There are 7 hidden switches. A switch that is on adds its own fixed numbers to the row, and there is some noise. The rows also spread widely along 12 directions, which tell nothing about the answers.
In the rows, zero is written as 128.
Some rows, each with its switches (1 for on, 0 for off) after it:
[ 88 112 106  74 129 127 137 148 121 134 174 160 154 102 122 126 137 168
 118  99 111 168 112 146 130 102 126 145 105 154 112 134 129 106 115 141] -> 0 0 0 1 1 0 0
[133 118 113 144 122 148 152 115 115 135 110 127 168  78 164 116 129 181
 159 117 100 139 139 147 148 130 142 147 134 115 134 153 122 124 141 101] -> 0 0 1 0 1 0 1
[145 145 117 110 122 164 163  92 107 128 142 129 121  89 158 157  95 156
 142 116 110 105 113 115 102 149 111 179 130  71 132 171 128 139 132  97] -> 0 0 0 0 0 0 1
[121 126 115 159 133 113  96 106 108 159 111  90 146 131 141 132 160 148
  96 120 128 133 160  82 149 103 168 147  46  68 142 107 118 143 136 113] -> 1 1 0 1 0 1 0
[ 84 119 101 104 132 149 143 118  90 119 148 159 123 113 127 112 141 160
 122 107 122 167 142 142 147  82 136 172 147 168 161 109 108 121  83 137] -> 1 1 0 1 1 0 1
[116 127 108  95 108 134 162 118 108 127 137 110 153 107 139 121 114 150
 136 131 121 142 140 149 123 128  95 138 131 149 132 144 122 132 129 100] -> 1 0 1 0 1 0 0
[107 140 102 106 112 143 182 132 113 159 136 149 123  98 133 120 118 127
 121 125  92 121 118 119  98 121  90 138 142 126 148 123 119 130  93 104] -> 1 1 1 1 0 1 1
[ 86 137  96  84  97 143 166 104  84 100 138 103 141 117 103  93 121 133
 146 157 130 117 171 140 156 128 114 161 159 161 161 121 102 121 109  90] -> 1 1 1 1 1 0 1
[129 169 123 112 119 161 141  90 108 136 136 119 126  98 146 129  97 151
 139 130 137  79 135 111 114 163 116 162 137  73 124 133 122 124 137  90] -> 1 0 0 1 1 0 1
[154 172 116  91 113 162 159 126 108 119 137 213 112  92 140 124 105 138
 138 132 116 112  79 134 126 114 151 171 171 143 116 112 147 120  82 133] -> 0 0 0 1 1 0 1
[114 155 114 120 115 127 105 139 125 144 118 122 165  90 159 128 128 176
 122 138 131 136 149 152 139 136 139 131  98 117  95 111 140 115 166 129] -> 1 0 0 0 1 0 1
[118 139 109  67 104 146 171 118 103 114 164 136 128 105 133 147 101 137
 136 134 116 124 127 149 108 129  80 165 147 148 125 147 131 128  99 105] -> 1 0 0 0 0 0 1
[163 176 139 143 106 101 105  99 110 162 123 105 159  98 144 144 105 143
 118 149 147  81 117 123 118 111 113 152 115 113 106 116 138 157 107 116] -> 1 0 1 0 1 0 0
[119 146  84 108 127 131 155 143 123 156 102 168 113 133 131 159 120 124
 104 106  97 104 105  82 132 101 139 155  67  82 110 115 140 124 124 115] -> 1 0 0 1 1 1 1
[116 148 127 122 122 110 148 108 112 137 130 139 147 114 155 128 126 147
 126 149 135 116 149 135 110 142 109 135 106 129 126 108 137 129 118 114] -> 0 0 0 1 1 0 1
[133 182 115 107  92 109 111 129 114 132 111 141 165 108 152 131 111 143
 115 170 142 104 122 124 130 127 162 146  77 105  81  98 178 126 132 131] -> 1 1 0 1 1 0 0
[121 115 104  96 117 184 177 146 131 125 129 143 160  87 145 106 135 162
 151 114  83 155 131 159 148 147 120 140 146 143 134 161 134 110 173  97] -> 0 0 0 0 0 0 1
[105 135 107  87 114 164 194  81  85 102 135 128 133 119 159 141 115 139
 132 139 121 138 156 111 103 138 111 166 121 113 156 145 127 142 123  89] -> 0 1 0 1 0 0 1
[113 181  89  78 109 103 159 123 103 125 133 137 144  97 166 144  83 152
 116 181 129 113 122 146  79 175  82 120  95 139 107 130 148 147 148 117] -> 0 0 0 0 1 1 0
[ 90 136  82  74 113 130 128 164 123 121 135 148 117 121 118 135 118 155
 133 126 116 141 143 130 139 149 160 150  68  83  96 117 120  78 170 137] -> 0 0 0 0 1 0 1
[117 165 100 103 129 169 167  86  98 137 111 134 111 114 161 136 110 142
 116 130 128 117 129  82 109 135 126 159 117  83 154 125 127 144 132  89] -> 1 1 0 1 1 1 1
[117 134  92 125 104 148 166 131 103 115 115 111 133 111  78  94 118 122
 156 142  80  42 149 136 187 146 103 188 159 113 155 150 112 111 121  81] -> 1 0 0 1 0 0 1
[146 148 131 159 111 145 177 126 116 158 123 161  79  98 145  74 129 130
 156 147 101  78 146 137  87 186  98 146 190 101 176 103 120 100  89 107] -> 1 1 0 1 0 0 1

New rows, each followed by its switches (1 for on, 0 for off):
[ 98 114  86 103 128 177 201 146 121 130 116 160 146  95 137  98 130 165
 149 107  72 128 130 151 148 147 115 147 150 135 147 156 127 103 155  95] -> 0 0 0 1 1 0 1
[146 176 139  71 124 135 147  74  89 133 164 129  95 140 147 157  97 119
 102 139 177 126 124 101  69 120  71 154 136 142 137 110 118 159  90 113] -> 1 0 0 0 1 0 0
[121 136 104 101 113 152 170 130  98 130 132 165 124 117 138 137 129 132
 117 125 108 150 120 136 125  87 106 168 145 169 155 115 133 141  86 130] -> 1 1 0 0 0 0 1
[ 77 130  93 106 137 177 208 121  95 134 125 156 131 102 146 109 124 160
 124 120  90 145 136 141 115 136  87 153 156 159 182 141 113 132 128 114] -> 0 1 0 1 1 0 1
[115 194 127 107 112 172 162  86  83 127 125 119 149 104 130 121 111 121
 101 165 135  85 130 131 134 112  67 164 184 183 164 111 126 177 106 101] -> 1 1 0 1 0 0 1
[104 123  76 105 112 149 206 140 103 123 110 170 138 109 135 126 114 146
 147 127  71 115 118 129 137 125 130 175 119 120 144 152 148 120 117 110] -> 0 1 0 1 1 0 1
[155 115 121 180 133 127 152  62  80 138 113 114 129 102 166 143 116 173
 142 100 119 122 140 117 126 102 126 186 141  96 172 156 104 163  75  95] -> 1 0 1 0 1 0 0
[ 90 166 115 192 140 101 138 124 106 174  84 142 132 105 143 101 132 163
  98 147 115 100 161 142 108 158  91 113 121 127 162  81  93 132 125 148] -> 0 0 1 1 1 0 0
[104 152 118 139 135 148  89 139 128 146 119 127 180  63 175  93 139 218
 124 132 127 173 154 178 143 164 157 109 119 127 113 119 122 111 208 143] -> 0 0 0 0 1 0 0
[106 171 115 137 125 120 124 114 107 153 116 139 136 107 151 127 118 158
 100 139 137 112 145 132 111 142 106 131 109 117 127  98 124 130 134 134] -> 1 0 0 1 1 0 0
[128 133 141 145 129 138 138 117 121 174 134  94 150 102 159 115 148 153
 125 132 121 123 150 123  99 151  96 134 113 102 152 131 119 134 150 109] -> 0 1 0 0 0 0 1
[101 129  71  88 105 146 155  93  72  62 120 146 116 121 146 155  98 163
 149 134 127 151 162 136 163 117 160 198 112 116 144 139 121 122 116 111] -> 1 0 0 0 1 0 1
[ 71 171  97 119 138 137 115 100  84 119 121 149 141 106 152 158 113 178
  93 132 137 136 149 125 137 115 140 163  89 116 125  99 109 139 139 149] -> 0 0 0 1 1 0 1
[133 159 135  79 131 167 120  76 108 132 182 117 121  92 148 135 112 153
 115 113 154 135 123 108 102 137 116 148 141 104 128 133 109 142 120  92] -> 1 0 0 1 0 1 0
[ 95 117  93 125 122 140 172 148 124 146  97 149 182  99 147 123 140 164
 122 110  81 136 133 150 154 102 112 137 111 154 126 136 153 125 142 109] -> 1 0 0 1 1 0 1
[138 124 110 129 101 125 161 134 117 145 106 118 151 116 138 115 143 138
 153 142 104 120 141 125 143 119 139 152 109 120 138 131 136 122 123 103] -> 0 1 1 0 1 0 1
[118 138  83  80 113 101 175 159 136 163 138 133 136 118 113 136 103 123
 130 134  82  70  97 101 104 159  98 139  63  74  99 157 154 109 138  95] -> 0 0 0 1 1 1 0
[ 96 134 107 109 121 131 156 123 108 132 120 148 144 122 138 127 129 144
 107 118 122 163 139 134 131  97 116 133 114 161 136 105 120 131 109 125] -> 1 0 1 1 1 0 0
[ 92 135  87 129 133 136 177 122  97 119  87 174 135 121 152 140 129 153
 113 130 101 138 148 130 143 110 127 153 102 143 151 109 128 132 122 127] -> 0 0 0 1 1 0 1
[130 167 103 139  99 110 146 125 101 130  97 177 129 107 133 135 106 134
 132 152 111  89 124 137 138 108 139 159 131 131 118  94 141 125  75 127] -> 1 0 1 1 1 0 1
[134 146 112 167 152 139 137 120 103 167  88 157 137 122 173 148 160 153
  76 113 109 170 118 103 128  74 135 136  89 139 167  97 122 176 116 146] -> 0 1 0 0 0 1 0
[ 84 156  93 149 129 156 158 122  98 152  89 130 164  81 153 114 123 180
 116 128  91 105 139 145 149 128 107 156 141 129 157 136 128 144 148 116] -> 1 1 0 1 1 0 1
[164 165 144 153 104 116  96  95 115 141 104 117 182  75 219 118 139 174
 122 166 159 175 150 141 109 129 165  96 104 131 110  95 154 158 140 113] -> 1 1 1 0 0 1 0
[144 123 125 123 130 146 152 146 126 153 143 141 109 123 103 109 147 121
 135 115 100 105 124 125 142 123 107 157 148 131 152 123 109 112 109 115] -> 0 0 0 0 0 0 1
[ 97 133  84  69 130 133 171 142 112 155 175 140  90 122  71 130 105 113
 124 104  95  64 100 107 118 126  65 177 142 114 147 146  97 111  82  97] -> 1 0 0 1 1 1 1
[137 117 112 109 106 173 174 133 123 141 122 142 151  86 160  97 134 162
 161 114 102 163 125 146 135 118 144 143 160 140 137 139 136 116 130  96] -> 1 1 1 0 1 0 1
[119 194 123 128 117 113 120 145 123 181 117 153 150  91 139 149 102 149
  96 145 122  95  95 140 101 120  97 129 113 133  95  96 130 137 124 156] -> 0 0 1 0 1 0 1
[146 158 164 134 130 132  97  75 111 147 152 122 121 113 154 135 137 144
 113 119 165 139 143  91  96 122 157 138 106  80 122  90 100 133 109 125] -> 0 0 1 1 0 0 0
[108 148  99 141 126 124 132 112 110 137 101 126 172  97 174 123 128 176
 113 136 120 136 149 135 142 132 133 124  89 121 125 124 139 142 152 103] -> 1 0 0 1 1 1 0
[147 159 127 122 105 132 129 136 123 159 143 138 109 100 121 123 109 135
 131 125 119 104 114 131 106 142 114 148 142 100 117 117 111 109 111 126] -> 1 0 1 0 0 0 0
[ 65 176  71  62 102 125 152 181 119 144 144 191  96 102 108 100 110 134
 120 162 107 126 117 145 102 159 126 122 125 139 113  78 109  83 120 154] -> 0 1 1 1 1 1 1
[ 91 144 103  66 110 111 183 142 121 161 178 123 156  96 108 144 101 116
 113 134  91  88 104 130  84 132  38 131 119 148 114 150 124 139  99  94] -> 0 0 1 1 0 1 1
[126 152  82 108 109 149 136 126 108 132  88 112 122 142 129 159 133 117
 105 134 115 117 141  75 160 103 161 166  52  70 128 117 131 136 156 101] -> 1 1 0 0 0 1 1
[125 111  87 103 122 131 187 124 108 131 145 168 103 110 130 126 112 138
 150 108  90 108 111 123 121 126 110 171 144 116 147 148 129 112  73  92] -> 1 0 0 1 1 1 1
[154 182 135 185 127 137  90  95  87 128  83 149 157  91 175 127 137 173
  98 151 144 139 140 151 167  92 152 147 139 160 142  85 131 168 119 146] -> 1 0 0 0 0 0 0
[101 149 117 133 148 163 126 112 111 157 109 144 169 101 156 152 138 173
  88  95 116 147 122 118 151  70 135 153 106 133 126 114 129 150 135 128] -> 1 0 0 1 1 0 1
[127 196 112 107  92 113 135 131  99 130 131 144  93 118 134 125 100 118
 128 189 143  79 144 132  89 174 111 155 119 106 124  85 127 120 115 139] -> 0 1 0 0 0 0 1
[ 79 145 108  54 116 142 165 141 111 131 185 140 142 106  87 123 113 125
 111 130 109 110 120 152 121 123  62 153 148 175 128 130 110 120 108 124] -> 0 0 0 1 0 0 1
[150 130 131 130 123 112 117 136 122 156 137 146 126 118 146 112 147 152
 128 124 138 145 139 140 118 124 132 132 125 134 127 101 129 112 111 133] -> 1 0 0 0 1 0 0
[123 167 117 112  91  94 145 143 112 151 138 188 124  98 147 105 113 138
 127 159 132 129 115 156  78 129 119 126 143 158 109  79 147 112  63 153] -> 1 1 1 1 1 0 0
[ 99 157 120 148 136 146 164 111 106 170  96 124 145 114 160 115 140 148
  98 136 119 119 153 123 110 132  81 128 132 145 168 101 123 149 137 113] -> 1 1 0 1 1 0 1
[128 143 122  84 106 166 154 140 139 138 126 141 156 101 138 104 128 140
 140 125 114 120 124 130 139 138 134 131 131 121 101 126 152 103 163  93] -> 1 0 0 1 1 0 1
[124 173 117 143 131 181 157 115 103 143  86 141 154  85 171  97 137 174
 125 154 118 136 146 150 142 140 123 133 163 158 167 112 125 147 168 122] -> 0 1 0 0 1 0 1
[ 84 125  76 122 137 111 142 133  90 155 140 122 127 109 129 126 126 170
 107 121 106 138 137 139 127 114  87 161 113 147 172 140 100 143 104 131] -> 1 1 0 0 1 1 0
[146 169 161 131 137 169  96  82 119 141 123  91 212  90 163 117 156 165
 108 132 156 131 139 119 177  95 150 133 123 145 119 115 137 162 168  97] -> 0 0 0 1 1 0 1
[ 98 120 118 120 128 116 152 101  96 145 167 132 120  98 129 118 113 165
 132 105 117 130 139 139  99 125  90 158 154 130 154 134  91 125  74 118] -> 1 0 1 1 1 0 0
[129 156 105  96 128 151 154  82  90 106 115 137  99 133 174 143 110 145
 113 137 153 159 153 105 105 139 121 138 113 118 150 113 112 149 140  95] -> 1 0 0 0 1 1 0
[116 138 121  95 133 150 158 132 127 159 155 141 134 108 121 125 128 140
 126 107 108 109 112 114 115 127 105 154 128 112 126 133 122 115 122 113] -> 0 0 0 1 1 0 1
[127 128  99 166 146 159 160 115 105 139 105 180 143  83 158 133 128 187
 139  90  77 120 109 131 155 101 155 183 135 105 149 150 131 130 107 125] -> 0 0 0 1 1 0 1
[ 84 155  76 121 126 171 177 116 102 140 102 158 121  84 143 137  82 178
 127 100  81 115 111 128 122 145 118 166 133  78 137 152 107 116 149 116] -> 1 0 1 1 1 0 0
[155 132 105  74  95 146 182 130 110 112 144 154 110 142  80 107 116  95
 155 131 103  72 103 114 162 112 120 183 157 137 135 139 142 106  80  88] -> 1 0 0 1 1 0 0
[105 161  87  92 121 112 126 112  93 114 152 138 154  90 127 143  99 158
 125 146 122  92 116 132 151 117 132 173 113 126 113 140 131 141 103 113] -> 0 0 0 1 1 1 1
[128 152 131 124 125 181 100  93 110 142 126  75 173 107 128 120 147 160
 112 112 130 125 144  94 179 101 161 166 108  84 132 137 123 145 172  97] -> 1 1 0 1 0 0 0
[137 159 109 138 104  94 183  89  79 116 111 152 102 137 146 144 101 112
 121 165 125  79 148 121  91 143  76 165 119 125 156 111 140 151  60 107] -> 1 0 0 1 0 0 0
[ 96 128 103 134 127 133 131 126 105 134  92 137 162 113 192 136 154 182
 106 130 133 204 172 145 131 102 150 127  82 150 137  95 138 135 152 138] -> 1 1 0 0 1 0 1
[ 94 203 104 117 119 134 127 145 108 176 136 177 128  78 117 123  94 162
  96 137 111  94  81 140 103 122 110 155 143 130 117  99 114 128 103 171] -> 0 1 1 1 1 0 0
[123 141 128  81 137 149 101 140 133 169 172 120 165 100 116 156 134 157
 108  88 128 132  92 113 141  81 134 162  92 111  88 141 122 124 142 135] -> 0 0 0 0 1 0 1
